The rows of each matrix lie in a flat space through zero, up to rounding. After each matrix: how many dimensions does the smallest such space have?
(in the rows, 128 means zero)

[[211 158 103 156 155 113 122 108 103 148 154 147 144 155]
 [158 228 109 147 138 121 114 165 129 111 140 120 116 135]
 [103 109 200 144 122  85  95 168 132 143 136 123 146  97]
 [156 147 144 171 155 119 137 124 134 144 136 157 120 125]
 [155 138 122 155 213 151 160 137 159 157 156 133 100 150]
 [113 121  85 119 151 151 163  99 121 124 133 106 173 127]
 [122 114  95 137 160 163 222 107  92 144 142 154 147 116]
 [108 165 168 124 137  99 107 226 150 116 113 119 107 121]
 [103 129 132 134 159 121  92 150 145 132 129 121 104 134]
 [148 111 143 144 157 124 144 116 132 181 166 150 149 120]
 [154 140 136 136 156 133 142 113 129 166  84 144 133 122]
 [147 120 123 157 133 106 154 119 121 150 144 187 165 119]
 [144 116 146 120 100 173 147 107 104 149 133 165 142 124]
 [155 135  97 125 150 127 116 121 134 120 122 119 124 155]]
  12

[[114 102 153 144 145 128 121 146  93 162 107 168 142 150]
 [102 109 163 104 140 116 122 115  91 158 120 165 109 149]
 [153 163 114 129 132 134 123 171 114 127 150 159 152 108]
 [144 104 129  70 133 129 141 128  90 150 183  32  98 108]
 [145 140 132 133 146 112 131 133 182 103 143  96 123 135]
 [128 116 134 129 112 165 158 122 149 142 125 111 136 109]
 [121 122 123 141 131 158 108  79 120 153 156 139 105  45]
 [146 115 171 128 133 122  79 134 126 106 137 135 137 126]
 [ 93  91 114  90 182 149 120 126 110 169 179 133 120 117]
 [162 158 127 150 103 142 153 106 169 160  84  96 119  96]
 [107 120 150 183 143 125 156 137 179  84 114 147 159 118]
 [168 165 159  32  96 111 139 135 133  96 147  58 108 125]
 [142 109 152  98 123 136 105 137 120 119 159 108 125 140]
 [150 149 108 108 135 109  45 126 117  96 118 125 140 113]]
  11

[[118 182 137 116 136 193 170 130 177 111 124 133 114 143]
 [182  56 103  86 119  28  30 112  66 195 152  97 155 127]
 [137 103 151 161 103 103 121 101 121 154 161 107 131 160]
 [116  86 161 204  98  87 135 105 103 141 157 121 128 150]
 [136 119 103  98 160  73  98 146  90 156 104 164 129  88]
 [193  28 103  87  73  78  14 100  85 147 173  24 176 154]
 [170  30 121 135  98  14  38 102  53 188 165  90 157 136]
 [130 112 101 105 146 100 102 149  99 123 103 144 135  89]
 [177  66 121 103  90  85  53  99 102 163 170  60 156 159]
 [111 195 154 141 156 147 188 123 163 159 126 180  98 143]
 [124 152 161 157 104 173 165 103 170 126 158 106 119 177]
 [133  97 107 121 164  24  90 144  60 180 106 184 128  79]
 [114 155 131 128 129 176 157 135 156  98 119 128 122 130]
 [143 127 160 150  88 154 136  89 159 143 177  79 130 191]]
  4

[[128  88  80 149 120 170 133 145 177 118 154 155  82 153]
 [ 88 113  41 122 157 110 149 183 142 139 148  42  85  83]
 [ 80  41 182 106 119  61 174  51  48 115 168 135 195 148]
 [149 122 106 127 173 151 175 130 115 129 140 145 102 103]
 [120 157 119 173  37 197 119  78 111  82 165 191 100 185]
 [170 110  61 151 197 120 132 134 189 144  90 115  60 116]
 [133 149 174 175 119 132  49 152 191 124  93  94 159 124]
 [145 183  51 130  78 134 152 103 141 127 135 115  51 143]
 [177 142  48 115 111 189 191 141 129 105 143 139  78  90]
 [118 139 115 129  82 144 124 127 105 147 136 108 149 147]
 [154 148 168 140 165  90  93 135 143 136 169 111 172 100]
 [155  42 135 145 191 115  94 115 139 108 111 163 166 127]
 [ 82  85 195 102 100  60 159  51  78 149 172 166 159 200]
 [153  83 148 103 185 116 124 143  90 147 100 127 200  99]]
  11

[[ 27  62 155 211  63 111  98 163  65 120  78  92 222 105]
 [ 62 100 124 154 112 128 104 146  95 101 127  87 189 134]
 [155 124 151 144 109 118 143 126 133 160  97 161 104 106]
 [211 154 144 109 134 123 161 108 165 173 112 188  52 110]
 [ 63 112 109 134 131 135 101 142 102  87 150  76 187 148]
 [111 128 118 123 135 132 120 130 123 112 142 110 143 138]
 [ 98 104 143 161 101 120 121 140 107 132 103 122 156 115]
 [163 146 126 108 142 130 140 117 147 138 135 146  96 129]
 [ 65  95 133 165 102 123 107 147  93 111 114  96 187 125]
 [120 101 160 173  87 112 132 138 111 157  80 148 136  98]
 [ 78 127  97 112 150 142 103 135 114  80 169  76 174 159]
 [ 92  87 161 188  76 110 122 146  96 148  76 133 163  98]
 [222 189 104  52 187 143 156  96 187 136 174 163  41 148]
 [105 134 106 110 148 138 115 129 125  98 159  98 148 150]]
  2

[[183 103 132 135 129 132 108  98 160 123 109  92 140 161]
 [103 168 100 125 126 116 121 148  99 107 155 155 118 141]
 [132 100 188 101 130 102 142  53 114 124 101 106 136 125]
 [135 125 101 153 161 128 117 153 141 136 122 116 132 130]
 [129 126 130 161 114 139 134 155 124 137 152 148 140 128]
 [132 116 102 128 139 150 119 170 161 147 128 111 112 117]
 [108 121 142 117 134 119 137 126 116 135 132 127 120 115]
 [ 98 148  53 153 155 170 126 241 161 155 151 141 106  90]
 [160  99 114 141 124 161 116 161 178 151 127 103 123 128]
 [123 107 124 136 137 147 135 155 151 159 108 121 128  95]
 [109 155 101 122 152 128 132 151 127 108 160 129 110 130]
 [ 92 155 106 116 148 111 127 141 103 121 129 142 116 119]
 [140 118 136 132 140 112 120 106 123 128 110 116 137 139]
 [161 141 125 130 128 117 115  90 128  95 130 119 139 168]]
  7

[[ 98 129  88 132 162 138 126 164 133 118 140  78 125 165]
 [129 115 104 127 144 167 126 133 118 119 113 153 132 140]
 [ 88 104 101 130 164 139 141 135 137 147 148 134 111 125]
 [132 127 130  78  95  93 122 129 117 131 110 132 105 131]
 [162 144 164  95  84 134 142 164 127 116 132 137 139 112]
 [138 167 139  93 134 133  91 143 141 113 128 134 114 142]
 [126 126 141 122 142  91  49 108 115 104 112 109 142 180]
 [164 133 135 129 164 143 108  67 143 117 133 142 101 148]
 [133 118 137 117 127 141 115 143 159  99 130 151 131 137]
 [118 119 147 131 116 113 104 117  99 127 122 107 172 153]
 [140 113 148 110 132 128 112 133 130 122 120 122 141 134]
 [ 78 153 134 132 137 134 109 142 151 107 122  76 135 143]
 [125 132 111 105 139 114 142 101 131 172 141 135 136 138]
 [165 140 125 131 112 142 180 148 137 153 134 143 138  89]]
  12

[[ 87 139 165  74 147 120 157 145 127 140 120 147 120 143]
 [139  96 109 107 134 154 122 164 126  94 110 148 158 134]
 [165 109 173  67 161 148 107 160 105 131 147  94 143  96]
 [ 74 107  67 123 129 153 125 147 172  92  94 183 179 179]
 [147 134 161 129 178 135 122 105 136 119 158 116 126 134]
 [120 154 148 153 135 106 182  91 158 137 155  98 105  93]
 [157 122 107 125 122 182 167 128 154 107 153  95 117 112]
 [145 164 160 147 105  91 128 155  84 104 138 135 113 124]
 [127 126 105 172 136 158 154  84 115 120 142  93 124 103]
 [140  94 131  92 119 137 107 104 120 159 127 148 130 102]
 [120 110 147  94 158 155 153 138 142 127 130 125 126 103]
 [147 148  94 183 116  98  95 135  93 148 125 206 164 140]
 [120 158 143 179 126 105 117 113 124 130 126 164  83 150]
 [143 134  96 179 134  93 112 124 103 102 103 140 150 206]]
  12

[[ 94 104 117 100 137 169 153 128 113 112 115 113 108 114]
 [104 108  86 104 129 188 159 127 108  99  91 127  97 120]
 [117  86 155 171 170 115 146 110 114 101  97  41 122  89]
 [100 104 171 139 151 141 155 172  79  94 101  92 125 122]
 [137 129 170 151 141  80 128 127 129 153 157 120 148 117]
 [169 188 115 141  80  73  86 123 179 173 181 172 166 167]
 [153 159 146 155 128  86 106 191 116 125 126 167 169 167]
 [128 127 110 172 127 123 191 145  89 120 105 125 130 118]
 [113 108 114  79 129 179 116  89 142 125 125 128  90 113]
 [112  99 101  94 153 173 125 120 125 103  95 129 104 116]
 [115  91  97 101 157 181 126 105 125  95  83 114  93 108]
 [113 127  41  92 120 172 167 125 128 129 114 183 116 128]
 [108  97 122 125 148 166 169 130  90 104  93 116 100 105]
 [114 120  89 122 117 167 167 118 113 116 108 128 105 118]]
  7

[[204 110 112 120 107  92 104 114 123 146  71 157 181 178]
 [110  96 134 126  77 128 180 130 134 138 128  96 143  90]
 [112 134 165 121 110 113  91 121  90 122  89 131  36  95]
 [120 126 121  97 153 159 124 151 141 127 178 147 162  86]
 [107  77 110 153 162 112 149 133 167 121 162 189 120 172]
 [ 92 128 113 159 112  76 131 126 104 129 149  88 135  87]
 [104 180  91 124 149 131 135  87 107 123 151  90 150  72]
 [114 130 121 151 133 126  87 108 147  99 135 152 127 149]
 [123 134  90 141 167 104 107 147  90 133 152 165 111 134]
 [146 138 122 127 121 129 123  99 133 127 110 129 135 124]
 [ 71 128  89 178 162 149 151 135 152 110 211 131  94  76]
 [157  96 131 147 189  88  90 152 165 129 131 168  93 159]
 [181 143  36 162 120 135 150 127 111 135  94  93 155 142]
 [178  90  95  86 172  87  72 149 134 124  76 159 142 143]]
  11

[[100 122 122 114 137 132 131  85 111 116 101 138 110 122]
 [122  73  95  93 114  76 100 129 143 146 106 149 104 136]
 [122  95  63 136 132 106  86 159 149 150 141 143  89 119]
 [114  93 136 103 144  92 131 103 118 156  84 160 115 122]
 [137 114 132 144  47 137 150 103 121 126 174 116 129 137]
 [132  76 106  92 137  29  94 155 121 170  99 104 149 121]
 [131 100  86 131 150  94 111 144 134 153 133 143 129 120]
 [ 85 129 159 103 103 155 144  71 102 126 109 126 117 108]
 [111 143 149 118 121 121 134 102  90 133 114  88 160 100]
 [116 146 150 156 126 170 153 126 133  82 161 109  90 167]
 [101 106 141  84 174  99 133 109 114 161  94 144 161 103]
 [138 149 143 160 116 104 143 126  88 109 144  56 149 137]
 [110 104  89 115 129 149 129 117 160  90 161 149 101 162]
 [122 136 119 122 137 121 120 108 100 167 103 137 162  72]]
  9

[[139 112 134 186 167  69  93 131 113 102 127 107  90 140]
 [112 171 119  70 116 130 130 139 128 185 109 127 130  97]
 [134 119 148 111 130 109 110 148  95 144 107 159 170 136]
 [186  70 111 168 143 104  67 131  79 120 121 188 145 150]
 [167 116 130 143 100 121 137 121  29 148 136 163 157 143]
 [ 69 130 109 104 121 106 116 132 141 186 107  94  98 138]
 [ 93 130 110  67 137 116 139 127 198 101  93  47 100 101]
 [131 139 148 131 121 132 127 116  98 129 160 158 128  79]
 [113 128  95  79  29 141 198  98 109 163  98  97 154 130]
 [102 185 144 120 148 186 101 129 163 103 181 134 131 124]
 [127 109 107 121 136 107  93 160  98 181  69 124 135 111]
 [107 127 159 188 163  94  47 158  97 134 124 148 142 147]
 [ 90 130 170 145 157  98 100 128 154 131 135 142 106  85]
 [140  97 136 150 143 138 101  79 130 124 111 147  85  90]]
  12

[[ 66 108 122 150  82 137 174 139 167 111 179 150 110 151]
 [108 152 147 129 158 111 146 140 112 147  95 130 137 163]
 [122 147 111 111 119 146 104  74  89 121 119  95 130 104]
 [150 129 111 142 132 156 130 105 146  98 120 130  86 116]
 [ 82 158 119 132 124 133 165 102 126 106 104 120  90 154]
 [137 111 146 156 133 189 147 114 113 123 194 125 101 123]
 [174 146 104 130 165 147  81  85 120 123  69 123 132 106]
 [139 140  74 105 102 114  85  83 137 101  85 109 129  91]
 [167 112  89 146 126 113 120 137 148 118 145 121 132 114]
 [111 147 121  98 106 123 123 101 118 109 102 110 107 114]
 [179  95 119 120 104 194  69  85 145 102 150 138 110  57]
 [150 130  95 130 120 125 123 109 121 110 138 101 115 110]
 [110 137 130  86  90 101 132 129 132 107 110 115 102 114]
 [151 163 104 116 154 123 106  91 114 114  57 110 114 120]]
  7
